The rows of a group lie close to one hidden flat surface of 13 dimensions, which may be shifted away from zero. Surfaces can cross.
In the rows, zero is written as 128.
Known rows, each followed by its group:
[ 96 135 154 130 115 103 108 136 151 111 167 167 118 144 131 106 143 110
  96 188  96]
F
[ 95 155 154 183  67 127 160  84 144 140 139 102 168 141  98  71 129 210
 107 102 145]
Y
[164 106  72 139 119  79 114 183 127 128 144 155 146 130 125 159 120  93
 111 128 112]
W
[117 148 124 127  88 155 150 127 132 129 160 114 136 131  60 106 141 151
 141 116 114]
K
[111 148 142 156 128 170 153 149 122 108 144 171 118 157 185 152 158 170
 146 100  76]
K
[ 70  84 143  99 139 134  83 143 124 148 119 145 120  72 129  75 103 130
 159 162 131]
W
[134 149 165 109  97 167 170  87 113  97 134  84  79 112 149 116 121 114
 135 155 117]
F
[140 117 109 132 134 122 123 138 136 146  84 132 145  97 145 120 142 136
 125  98 136]
K
[100 110 162 118 109 141  91 154  87  80 138 181  98 146 162  91 195 160
  70 144  49]
F
[129 143 140 179 124 155 151 145 141 123 156 115 196 156 125  86 139 144
 133  87 131]
Y
[135 139 117 178 122 131 120 105 153 159 123 142 122 150 127 128 107 127
 127 158 145]
W
[ 66 146 158 109 145 131  93 169 104 105 166 117  76  86 114  88 204 134
  75 186 140]
W
[119  78 200  96 119  76 148 117 103 101 159 113 144 170 216  97  79 114
 134 106  78]
F
[134 115 148  98 130 110 121  91 129 136 158 154 112 157  92 164 129 157
 100 137 117]
Y
[138 140 132 149 111 117 134 110 137 121 150 126 132 187 119 131 114 116
 131 142 113]
W
[176  97  92 150 119 111 105 159 104 125 106 159 165 149 139 115 105  90
 100 110 102]
F
[114 172 130 114 178 147 127 150 114 131 144 126 145 173  74 139 133  92
 142  95 130]
Y
[131 144  96 120 104 135 132 141 136 146 137 175 124  91  81 150 134 137
 105 133 117]
K
[ 92 108 128  99 138  92 128 143  74 103 131 117 108 122 157 170 129 190
 141  89 133]
F
[109 159 153 115 160 103 127 102 130 152 120 114 116 180 102 132 121 106
 132 107 133]
Y
[146 141 152 113 115 218 139  88  94  75  99 113  73  83 156 134 156 146
 114 161 132]
F
[122 111 103 155  72 134 111 109 107  86 136  83 112 160  86 120 175 212
 137 148 133]
W
[144 120  92  70 120 103 147 140 135 139 136 183 111 137  96 224 151 174
 152  69  67]
K
[120 107 110 146 104  70 103 174 115  52 118 117 114 165 212 124 179 128
 138 152  76]
W
[142 121 139 103 136 148 138 148 102 144 130 130 131 110 121 114 146 128
 105  76 111]
K
[144 160 119 142 122 208 132 151  85 112 116 156  92 136 130 118 142  92
 120 127  79]
K
[108 152 147 113 114 147 168 159 112 128 181  84 106  74 133  96  82  63
 137 159 148]
K
[109 163 153 134 137 112 151 108  94 114 162 124 124 187 122 160  93 137
 116 110 132]
K
[130 142 132 142 121 135 135 129 201 117 119 115 151 135 137  98 183 124
 153 140 114]
Y
[125 113 127  95 124 156 135 155 132 107 157 109 124 119 118 124 149 124
 178 128 103]
K
[116 156 121 158 137 103 111 105 136  99  97 165 165 159 134 144 114 143
 101 132 140]
Y
[119  93 192 164 168 164 113 133 152 137 211 159 173 152 162 108 164 193
  95 132 149]
Y
[136 173 147 130 139 138 175 115 147 145 119 114 121 108 145 136 139 115
 117 102 141]
K
[124 123 113 133 130 106 114 162 130 133 149 119 119 128 116 130 161 128
 118 134 134]
W
[132 113 155  62 130 116 115 106 138  90 166 161  95 145 109 170 146 116
 111 178  85]
F
[147 118 114 122 152 133  99 119 161 112  59 128 124 128 152 134 175 119
 154 134 121]
F
[109 120 181 119 116 111 104  77 156  71 128  99 142 148 143  87 161 153
 102 184 139]
W
[166 136 119 153 140 173 145 137 129 155 143 112 125 121 109 134 168 136
 111  99 147]
W
[109  60 120 126 115  88  75 137 125 172 105 159 129 167 117 110 159 204
 141  90  87]
W
[152 121 118 123 127 138 118 120 139 122 143 126 142 127  94 132 140 130
 114 141 144]
F
[174 124  82 155 119 129 117 172 112 111 140 122 146 193  99 137 163 113
 131 101  94]
Y
[157 130 100 161 126 167 124  90 179 114 126 127 128 185 110 188 160 179
 188 148 136]
K
[126 143  89 111 110  99 138 166 114 132 114 108 142 136  89 114 120  95
 152  89 104]
Y
[117 125 195 139 151 124 138  60 143 109 125 116 159 187 172 118 118 169
 126 109 141]
W
[115 127 109 175  98  89 112 125 153 144 136 139 115 113 131 122 115 132
 101 192 154]
Y
[132 163 146 115 153 141 125 111 119 102 127 135 128 202  96 150 176 137
 114 100 104]
Y
[107 144 109 165 136  65  98 126 127 116 104 128 177 184 106 121 121 130
 106 116 150]
Y
[ 82 135 182 100 132  97 103  90  77  78 121 131 173 169 103  75  83 117
  80 127 125]
F
[128 147 133 128 140 176 144  98 171 141 121 179 131 100 133 158 112 135
 145 141 129]
Y
[114 125 127 153 153 172  93 135  83 127 140 173 130 168 115 126  95 127
 126 137 122]
W
[152  92  99 133 140 127 105 119 188 134 128 141 210 115  82 139 150 182
 144 113 170]
Y
[117 109 112  74 139 113  94 110  93  77  85 153 127  81 126 158  85 117
 115 171 149]
F
[154 126 111 116 123 125 110 117  80 132 111 122  84 192 100 146 107  82
 132 128  93]
K
[125 140 107 120 133 106 111 121 146 118  95 139 115 127 125 146 122 100
 145 156 124]
F
[ 99 146 119 161 172 111 102 185  84 103 165 129 107 165 145 154 164 139
 105 133 144]
W
[ 89 156 161 109 115  96 152 153 123 123 187 125 109 115 126 113 154 123
  86 134 115]
W
[ 90 109 102 118 122 146 111 149 120 121  99 154 141  81 125 123 116 168
 170 124 126]
F
[111 114 124 142 129  73 111 183  68 112 194 156 165 126 119 131  91 132
  50 131 150]
F
[ 92 146 137 148 141 115  90 137 105 110 118 167 179 182  94  89 123 130
  90 114 116]
F
[ 65 165 177 102 135  70 149 135 126 107 127 124 136 118 158 108 157 144
  97  94 116]
K
[141 163  96 122 124 133 163 140 139 134 109 168 113  98 138 189 122 124
 138 104 108]
K
[160 146 158 123 167 155 146  89 166 140 139  89 137 156 113 134 144 106
 140 122 160]
Y
[ 68 148 110  95 107 116 135 169  89  66 165 137 131 106  99 150 108 150
 154 142 116]
K
[106 127 171 114 165 124 139 119 135 118 142 103 153  94 159 120 134 153
 114 122 179]
W

New rows. What belongs after each?
[142  97 145 153 111 141 127 111 161 123 121  99 146 160 161  92 165 161
 157 119 114]
W
[166 106 160 122 125 107 119 120 128 103 135 121 130 156 164 107 160  95
  80 148 104]
F
[118  83  92 108 155 106  86 173 111 124  86 153 155 138 132 147 171 186
 159  63 104]
F
[128 108  78 158 120 134  68 136 148 112  93 149 161 111  91 110 143 146
 130 177 157]
K
[134 131  91 144 101  97 105 121 138 116 115 116 104 139 106 138 148 135
 125 173 136]
W
[174 108 105 172 118 116 119 107 183 191  95 128 184 141 104  91 115 116
 129 106 144]
K
[126 150 140  96 126 134 144 106 124 145 126 124 101  70  91 133 148 143
  75 128 153]
W
[131 177 133 124 127 120 133  99 104 147 108 131  77 121  94 143 152 123
  56 127 136]
K
[130 151 112 106 123 107 135 147 140 147  95 172 124  95 119 136 144 104
  98 106  95]
K
[130 125 119 140  75 162 157 136 124 116 133  83 101 114 138 106 141 145
 173 131 104]
W
[119 116 119  99 124 125 142 136 148  94 112  65 124 118 148 130 140 124
 214 116 123]
K
[118 169  95 170 166 102  97 156 150 141 132 121 145 181  80 127 140  78
 130 155 159]
Y
[134 125 130  55 136  72 136 162 109 117 169 122 132 140  79 153 167 110
  93  87  93]
W
[ 86 117 132  92 102  95 109  69 103 116  53 130  77 112 132 145 108 180
 140 140 123]
W
[135 135 155 160 111 118 137  69 150 125  96 127 127 168 169 128 136 163
 118 127 124]
W
[130 146 114 147  90 106 134 118 117  91 135 103 102 171 120 144 142 135
 127 155 114]
W
[194 124  64 122 114 151 131 139 151 127  90 127 122 127 108 167 149 100
 168 123 105]
Y
[114 147 149 114  87 137 172 137 110 160 179 120 123 168  74 101 113 128
 139  77  74]
Y
[111 158 114 183 158 152 115 122 158 153  87 157 127 136 154 136 133 132
 147 141 149]
Y
[140 106 136  90 128 120 111  96 153 135 135 114 150 148  70 114 124 118
 139 138 132]
W
[165 145 132 122 115 143 142 100 168 127 129  88 122 125 103 119 157 103
 127 151 140]
W
[171 129 148 109 152 172 126 123 144 114 155 122 163 138  96 107 140  71
 102 147 133]
W
[177 178 128 133 109 138 176  57 171 165  82 131 101  77 119 159 114 103
  74 143 161]
W
[194 118 128 134 109 160 123  91 154 134  78 169 133 120 142 115 144 105
  79 134  96]
W
[149 153 129 121 123 149 148 116 120 143 107 119 124 140  99 122 139 112
 115  88 113]
K
[110 130 131 131 158 120 118 161 105 111 150 140 191 118 115 111  96 114
 111 109 156]
F
[133 111 124 125 139 151 104 138 130 119 141 124 117 111 128 126 144 126
 126 164 146]
K
[146 113 124 149 153 168 102 175 135 117 163 118 143 164 134  97 147  81
 161 152 115]
W
[128 137 115 136 153 108 119 141 117 123 105 112  98 112 151 159 170 152
 111 121 157]
W
[148 129 108 136 127 123 143 120 132 193 138 124 121 153  71 161 140 165
 131  71 136]
W
[114 136 151 111 154 151 112 116 110 146 128 142 112 134 103 125 141 131
 105 125 129]
W
[175 111 103 131 117 118  95 100 149 106  65 139 119 168 140 134 148  96
 136 154  95]
W
[132 120 155 102 131  43 115 115 159 102 117 126 137 145 157 133 178 131
  73 132 113]
W
[ 95 127 121  76 130  69 103 141 121 109 116 127  96 118 118 135 124  87
 137 167 109]
W
[154 139 166 149 168 119 167 109  99 163 121 127 112 169 209 162 102 124
 109  63 129]
K
[131 147 118 144 122 148 162 126  88 107 114 117 113 108 168 166 100 148
 135 105 146]
W
[117 107  82 146  66  99 133 164  87 106 172 107 130 119  96 145 140 207
 122 116 129]
W
[119 112 148 103 148 109 105  98 134  94 134 158 125 129 152 161 103 125
 116 182 136]
F
[132 118 163 128 143 127 132 113 125 130 138 141 151 158 146 124 141 155
 104  93 119]
W
[124 144 173 128 142 142 129 106 118  84 172 134 158 147 124 112 118 119
  82 157 146]
W
[109 163 109 148 141 149 135 133 104 110  86  99 103 102 141 139 147 150
 138 123 163]
F
[113 143 132 146 125 138 120 122  88 131 121 177 104 138 135 145 112 150
  86 126 121]
W
[144  75 128 104 129 110 117 173  93 115 161 187 193 144 148 121  65  94
 117  95  75]
F
[110 140 119 140 132 154 118 146  59  96 146 140 100 141 134 151  99 134
 119 145 129]
K
[140 100 129 122 138 131  60 111 107  86 117 152 140 184  91 122 158 149
  94 158 116]
W
[131 137  60 141 118 160  93 162 138 103  82 194 156  80 100 134 143 126
 129 147 116]
K
[182 116 112 134 148 128 128  98 116 172 102  96  94 138 133 163 106 101
 124 120 159]
K
[180  91 105 135 131 150 138 161 150 179 126 136 159 103 142 108  90  66
 159 108 116]
K
[129 131 128 125  57  87 139 103  99 103 138 149  99 146 114 142 119 157
  77 145  83]
Y
[108 157 151 142 138 138 152 125 117 100 140 137 145 160 151 139 130 150
 132 100 117]
K
[144 162 152 128 149 196 153 116  84 125 151 153 131  90 108 143 115 131
  57 113 159]
W
[127 123 119 151 105 114 128 135 124 138 137 128 117 169 132 128 138 145
 140 116  96]
W
[115 152 140 121 134 133 148 136 133 113 131 122 134 121 141 128 135 122
 132 115 122]
K
[103 141 138 114 129 117 142 125 147 132 118 128 138  95 135 115 122 126
 136 123 136]
Y
[ 93 131 152  87 121 127 107 109 119  96 103 100  81 147 128 104 136 101
 169 166  93]
W
[ 91 173  92  62 112  49 135 136 170  89  92 152 144 116  81 158 134  83
 159 130  85]
K
[ 99 119 126 115 135  77 117 163 110 122 128 166 177 133 135 111  98 118
 116  93 108]
K
[144 104 132  83  91 119 157 125  92  95 144 114 143 167 108 139 134 164
 141  62  71]
W
[129 152 147 104  66  83 199 108 159 135 152  98 115 125 131 125 105 104
 144 117  90]
W
[147  93 118  97 169 104  89 136 164 134 100 107 142  78 128 124 178 119
 117 144 174]
W
